There are 7 hidden switches. A switch that is on adds its own fixed numbers to the row, and there is some noise. The rows also spread widely along 11 directions, which tell nothing about the answers.
In the rows, 128 means zero.
Known rows, each followed by its switches (1 for on, 0 for off):
[ 95  90 152 144 128 155  93 155 158 138 132 142  94 201 131  89  80 153
 144 156 169 135 124 148 114 120 144] -> 1 1 0 0 0 1 1
[ 94  86  94 127 114 180 158 117 152 143 138 129  92 149 175 161 122 149
  90 131 113 136  73 169 160 134 175] -> 0 0 0 1 0 1 1
[120 180 111 107 159 126 133 124  90 197 105 106 199 186 158 143 102 143
  91  97 108  92  87 137 116 100 145] -> 1 0 0 1 1 1 1
[147 126 173 125 128 147 123 110  59 106 125 115 144 140 142 134 101 119
 144 114 110 121 106 158 105 135 103] -> 1 0 0 0 1 1 1
[123  97 157 121 160 173 137 107 105 108 165 114 116 163 142 164 133 126
  95 121 159 148 127 140 143 131 134] -> 0 0 1 0 0 1 0
[150  98 125 147 116 162  84 147 121 124 132 144 129 194 124 120  60 164
  89 148 121 165 116 137  61 138 178] -> 1 1 0 1 0 1 1
[131 155 113  96 157  97 155 111 101 196 152 103 170 141 158 187 161 149
 105 134 102  59  75 124 128 130 110] -> 0 0 0 0 1 0 1
[ 87  70 228 104 158 234 101 106  41  49 123 132 115 158 152 141 135  95
  90  65 160 159  88 183 184 140  85] -> 0 0 1 1 1 1 0
[107  99 122 142 157 158 125 170 134 135 123 119 106 152 159 103  93 155
 121 122 151  80 127  88 112 137 150] -> 1 0 1 1 0 1 1
[106  93 188 147 128 131 115 125 112 115 128 154 164 166 129 133  96 138
 125 114 123 109 103 158 132 154  82] -> 1 1 0 1 1 0 0
[130 121 106 137 152 119 150 132 132 135 119 130 167 119 150 124 104 132
  93  96 104  82 110 105 147 146 107] -> 0 0 0 0 1 1 0
[113 116 101 151 162 102 165  96 126 148 154 120 201 181 140 146  90 142
  82 135 116 114  79 159 147 133 127] -> 1 1 0 1 0 0 0
[144  75 180 128 115 179  93 135 174  52 188 135   7 121 111 107 145  96
  77 115 141 151  94 116 125 172 161] -> 0 1 0 0 0 1 0
[119 171 149  91 134 109 110 153 170 195 150 113  96 162 132 123 161 124
 130 141 143 115  96 141 118 105 151] -> 0 0 0 0 1 0 0
[128  84 127 124 125 164 105 155  93 105  93 135 139 121 156 121 107 154
 104 134 109  71  55 158 116 163  97] -> 1 0 0 1 1 0 1
[133 110 130 112 110 170  88 169 119 129  80 138 120 133 142 104 108 141
 117 128 115 103 102 159 102 132 124] -> 1 0 0 0 1 1 0
[ 95  87 139 172 144 137 115 143 132  86 109 124 161 156 143  49  41 127
 151 117 151 132 133 148 144 123 108] -> 1 1 0 1 1 0 0
[128 125 135 128 114 100 148 156 139 168 141 129 127 135 152 137 118 163
 168 169  94  63  90 143 102 145 120] -> 1 0 0 1 0 1 0
[136  71 115 181  97 177 131 144 138  57  84 143 110  93 142  76  55 121
 139  97 109 127 165 117 110 160 140] -> 1 0 1 0 0 1 0
[141 126  94 118 146 143 143 100  59 147 101 116 216 145 164 162  96 155
  98 119  87 105  97 149 124 129 115] -> 0 0 0 0 1 1 1
[137 161 153 100 198 109  92 135  78 152 149  92 174 191 129 115 129 127
 114 157 173 117  86 135 114 115 112] -> 0 0 0 0 0 0 1
[ 94 157 164  84 145 148  80 173  83 211  68 134 182 189 156 133 144 157
 107 108 129  67  72 150 103 109 116] -> 1 0 1 1 1 0 1
[107  87 191 175 155 157 115 104 114  26 164 104  91 156 130  47  55  88
 137  95 170 169 120 135 143 147 125] -> 1 1 0 1 0 0 1

New rows. What belongs after each?
[147 150 134 126 105  98 115 155 152 172 118 142 138 146 121 139 120 145
 144 152 108 100 119 140  75 141 139] -> 1 0 0 0 0 0 0
[ 76 139 136 161 120 142 139 127 153 172 114 135 146 218 155 105  47 142
 159 122 155 168 160 162 120  97 169] -> 1 0 0 1 0 1 1
[142 143  62 136 168 115 155 135  97 163 112  87 188 139 166 115  67 160
 126 132 114  74 122 102 108 110 135] -> 1 0 0 0 1 1 1
[ 99  76 217 138 147 157 106 146 108  93 154 142  85 163 141 113 111 137
 146 109 143  91  98 124 135 160  83] -> 1 1 0 1 1 1 1
[127  51 129 168 138 193 152 107  87  63 141 138 125 145 156 157  70 151
  90 106 136 133 134 120 125 170 134] -> 1 0 1 1 0 1 1
[ 98 133 146 115 178 126 143 118  84 164 145 105 178 207 157 137  99 139
 121 134 148  99  75 168 146 103 109] -> 1 0 0 1 1 1 1
[109 119 132 121 125 161 115 142  96 163  75 148 159 160 157 143 101 158
 121 105 112 101 109 154 115 127 114] -> 1 0 0 0 1 1 1
[107  65 139 142 112 162 130 156 166 135 143 143  77 144 148 132 124 162
 150 159 136 120 132 133 125 139 146] -> 0 1 1 0 0 1 0
[148 143 122 129 131 133 108 137 120 152 134 103 145 180 133 111 101 135
 109 151 127 131  93 149  72 119 174] -> 1 0 1 1 0 0 1
[124 107 118 137 134 152 128 139  95 135 116 114 151 145 157 108  70 154
 129 122 104 103  94 137 112 120 138] -> 1 1 0 1 1 1 1
[ 78  73 114 175 141 132 171 114 141 152 131 152 164 178 165 162  64 182
 152 136 130 100 136 139 156 137 112] -> 1 1 0 0 0 1 1
[148 133 145 138 128 135 125 116 104 117 139 107 145 160 135 110  79 124
 136 132 130 161 130 147 106 119 140] -> 0 0 0 0 1 1 1
[ 93  79 169 160 136 172 140  95  91  95 123 142 138 160 153 139  69 135
 127  83 137 131 139 141 155 137 102] -> 1 1 0 0 1 1 1
[121 149 134 131 153 109 169  91 116 173 174 100 148 171 149 153 101 132
 101  99  99  93  89 123 129 118 156] -> 1 1 0 1 1 1 1
[100 103 162 140 160 148 119 115  74  91 108 114 152 139 152  87  94 123
 148 107 141  98 102 146 156 127  92] -> 1 1 0 0 0 0 1
[ 77  70 164 166 132 146 120 141 107 112  95 165 166 157 161 122  63 163
 154  99 127  90 127 128 142 160  75] -> 1 1 0 1 1 0 1
[119 175 179 125 165 121 139  79  62 138 125 114 204 157 145 158 133 100
 105  59 124 114 125 120 145 135 110] -> 0 0 1 0 0 0 1
[158 106 110 126 181 159 117 121  70  83 150  75 139 135 143  87  86 129
 100 128 135 123 100 110 124 123 137] -> 0 1 0 0 1 1 1
[123 120 179 121 123 108  89 147 145 130 142 123 112 155 130  83 127 123
 125 138 115  95  41 157 119 141 117] -> 0 1 0 1 1 0 1
[ 52 159 154  99 165 168  95 150 151 200  96 154 134 217 146 145 140 131
  58  69 177 122 109 135 160 118 147] -> 1 0 0 1 0 0 0
[155 150 117 138 142 101 127 138 103 156 122 118 200 142 140 119  81 154
 118 111  79  97 129 102  89 129 131] -> 0 1 0 1 1 1 0
[114 113 193 114 167 145 114 116  96 118 165 134 126 180 132 169 142 120
  64  99 145 101  62 136 140 164  94] -> 1 0 0 1 1 0 1
[118 117 145 121 135 156 133 127  98 118 140 107 123 167 150 116  95 126
 140 140 136 145 104 179 124 110 143] -> 1 0 0 1 0 1 0
[119  56 170 183 143 193 122 112 104  30 142 125 109 145 140  86  46 116
  97  69 141 147 138 105 131 161 131] -> 1 1 1 1 1 1 1
[ 92 109 123 162 150 138 144 124 158 128 126 150 138 170 148 121  83 133
  66  81 128  94 102 108 158 162 133] -> 1 0 0 1 0 1 1
[ 94 139  92 152 139 108 180 102 102 216 108 135 225 177 175 176  73 185
 133 112  79  76 119 136 127 121 136] -> 1 1 0 1 0 1 1
[ 87 115 189 106 154 168 103 136 102 133 123 137  91 166 150 130 148 125
 119 104 153  95  85 144 143 138 106] -> 1 0 0 0 0 1 1
[109 147 125  96 163 153 137 130  96 166 111 118 127 145 159 147 138 129
  96  90 126  84 101 122 149 121 132] -> 1 0 0 0 0 1 0
[125 133  77 149 143  92 172 110 148 140 125  88 178 125 156  95  81 116
 126 139 111  98  88 169 154 107 123] -> 1 0 0 0 1 0 0
[106 142 112 134 120 128 168 119 123 192 108 128 145 147 173 163  89 158
 154  93 103  90 149 120 121 111 143] -> 1 0 0 0 1 1 1
[118 123 155 116 142 162  70 167 145 135 123 134 105 188 129  85 104 132
 101 138 168 150 114 136 107 118 144] -> 0 0 0 0 1 1 1
[138  89 132 146 177 108 139 108 110 120 176  93 168 180 133 108  90 141
 114 182 139  90  59 154 130 130 110] -> 1 1 1 0 0 1 1
[ 83 106 143 139 123 175 136 116 157 131 109 149 125 162 147 141 111 111
  69  64 135 132 112 153 164 137 139] -> 1 0 1 1 1 0 0
[ 37 110 195 116 141 184 127 125  87 156  91 127 130 177 182 113 118 140
 154  71 136  91  96 174 178  99 106] -> 1 1 1 1 1 1 1
[142 146  81 139 129 147 107 135 106 143  62 109 190 154 152  72  66 131
 105 121  99 112 106 149  94 111 162] -> 1 0 1 0 0 1 1
[ 85  34 164 156 155 185 130 152 110  48 134 125  75 125 170  78  82 133
 148 117 158  86  88 139 177 166  75] -> 1 0 0 1 1 1 1
[ 98  45 133 178 106 188  89 174 149  68 102 156  97 167 141  75  40 163
 165 162 171 169 152 156 101 149 141] -> 1 0 0 1 0 0 1
[115 108 111 137 133 149 139 117  82 131 124 107 176 160 156 137  70 153
 141 138 120 146 125 168 111 103 141] -> 1 1 0 1 1 0 0
[ 80 112 155 143  96 181 146 113 131 137 109 144  92 154 168 145  97 138
 172 101 133 172 168 154 139 119 158] -> 0 0 0 0 0 1 1
[134 111 128 137 146 120 144 123  82 155 128 107 193 181 149 146  77 166
 158 171 130 101 120 161  98 109 106] -> 1 0 1 0 1 1 1
[ 88  75  92 140 111 187 152 126  63 146  58 144 198 148 197 162  61 192
 151 123  90 103 114 186 130 124 112] -> 1 0 0 1 1 1 1
[109 145 104 123 168 129 143 106  92 162 123 111 202 173 152 142 104 142
  74 102 116 100  88 144 141 116 139] -> 1 1 0 1 0 0 0
[132 149 147 113 157 135 109 148 102 141 147  94 126 161 145  94 104 128
 126 128 142 115 106 117  99 118 148] -> 0 0 0 1 1 1 1
[130 127 115 162 152 113 148  84 127 130 130 137 187 167 132 130  83 120
  61  84 100 102  86 124 142 151 127] -> 1 1 0 0 0 1 1
[123 121 123 112 138 145 103 166 121 131 113 123 124 134 148 111 125 143
 120 137 132 113  95 134 113 141 137] -> 0 0 0 1 0 0 0
[131 112 177  95 137 147  83 156 129 124 155 129  97 166 127 123 155 128
  93 153 137 118  47 162 119 148 126] -> 0 0 0 1 0 1 0
[112 114 139 137 173 112 146 133 139 134 163 120 132 158 149 122 112 132
 112 124 149  89 107 100 155 142 103] -> 0 0 0 0 1 1 1
[129 102 165 113 118 172  98 145 117 103 138 136  90 137 137 142 145 136
  92 114 128 117  97 112 100 163 148] -> 0 0 1 1 0 0 1
[130 164 152 143 176 114 173  85  61 157 159  82 180 164 156 148  80 128
 126  66 109  95 144  92 116 108 143] -> 1 1 1 1 1 1 1
[122  76 103 143 109 186 130 128 111  88 103 142 125 122 158 140  95 146
  79  99  98 116  86 140 124 175 142] -> 1 0 0 1 0 0 1
[130  99 150 136 148 142 144 116  72 108 157  98 117 135 149 142  89 154
 177 136 135 119 137 128 106 122 117] -> 1 1 0 0 1 0 1
[108 127 176 133 107 151 124 118 110 124 120 132  94 115 151 136 126 126
 161  84 107 120 141 113 122 141 137] -> 0 1 0 0 0 0 1
[106 140 206  97  95 123 106 159 152 161 141 126  29 136 138 113 172 117
 187 154 131  91  68 168 111 128 127] -> 1 0 0 0 0 0 1
[121 165 142 147  93  99 135 122 143 163  83 127 164 128 146  92 106 111
 156 104  85  80 100 149 118 129 128] -> 1 0 1 0 0 0 1
[131 113 183 134 149 169 119 112  42  91 132 118 122 145 144 133  93 137
 158  91 127 125 148 112 103 135 121] -> 1 1 0 0 0 1 1
[108  63 163 145 161 198 108 135  63  85 127 131 135 166 153 131  75 159
 113 114 149 119 127 123 113 145 123] -> 1 1 1 1 0 1 1
[ 80 124 128 103 137 162  98 171 125 183  84 132 140 176 167 112 115 168
 132 127 151 110 102 152 125 109 135] -> 0 0 0 1 1 0 1
[123  79 193 133 106 158  87 155 144 120 140 181  98 192 119 152 112 156
 104 151 140 124  80 161  92 176 116] -> 1 0 0 1 0 1 1
[123  90 163 122 129 187  90 153  96 115 137 135  88 160 146 137 113 166
 122 125 135 134 126 107  88 148 156] -> 0 1 0 1 0 1 1
[122 141 108 114 188 117 130 123 112 138 157  77 151 175 143 102 102 119
  70 126 150 101  67 127 133 112 141] -> 1 0 0 1 1 0 1
[ 78 102  94 144 136 171 150 142 144 138 122 106  78 136 184  82  77 155
 139 108 129  96 122 110 146 109 178] -> 1 1 0 1 0 1 1
[149 113  89 137 144 129 148 121 160 128 177  97  93 127 143 116 114 134
  76 133 111 105  83  94 123 149 177] -> 0 1 0 0 0 1 1
[136 121 110 154 165 102 167 114 143 168 165 122 168 176 144 162  92 148
  89 125 125  78 125  94 121 138 127] -> 1 0 1 0 1 1 1
[ 88 111 234 123 143 162 101 126 107 109 146 139  74 188 134 116 122 105
 163 116 183 146 117 165 141 128 104] -> 1 0 0 0 0 1 1
[ 98 158 114 141 152 122 127 140 120 176  90 112 208 178 161  90  74 137
 126  98 136 115 141 120 121 100 141] -> 0 0 1 1 1 0 1
[ 90  87 187 145 112 160 160  94  95 117 118 185 154 122 155 208 132 145
 121  54  84  93 135 127 171 177  67] -> 0 1 0 0 1 1 0
[148  71 188 167 125 174  67 159 100  32 110 159  97 143 115  72  60 126
 148 118 159 145 158 107  75 177 101] -> 1 0 0 0 0 1 1
[116 109 139 131 127 154 134 122 104 152 119 153 153 158 146 178 105 161
 110  97 109 106 135 125 118 140 117] -> 1 1 0 0 1 1 0
[119 127 162 131 157 110 131 123  85 146 133 136 183 160 142 157 115 158
 113 106 106  66  89 111 118 160  98] -> 1 1 0 1 0 0 1
[135 149 137 104 129 140 123 115 111 168 115 123 171 162 140 151 136 124
  87 112 101 117  95 162 122 113 134] -> 0 0 1 0 1 1 0
[ 69  72  71 141 154 188 165 101  82 145  83 148 220 172 195 179  84 180
  77 103 111 111  94 166 190 145 115] -> 0 0 0 1 0 1 1
[ 98  97 177 123 120 170  93 156 107 130  95 155 108 133 147 124 126 145
 133  86 119  76 113 118 118 148 108] -> 1 1 1 0 1 0 1
[125 134 165 119 160 113 129 110  97 142 147 126 170 166 132 139 126 130
  84 116 103  83  44 153 139 147 108] -> 1 1 0 1 0 1 0
[138 152 164 155 137 100 135 101 102 125 130 118 197 179 130 101  68 107
 133 123 113 139 106 176 117 123 112] -> 1 0 0 1 0 1 0
[103 100 203 111 165 183 112 115  86 112 170 133  69 196 133 170 133 130
 116 118 182 145 116 143 132 135 117] -> 1 0 0 0 0 1 1
[136 141 120 123 136 154 126 128 123 167 135 112 127 155 146 147 111 148
  85  90 113 118 135  87  96 116 186] -> 0 1 1 0 1 1 1
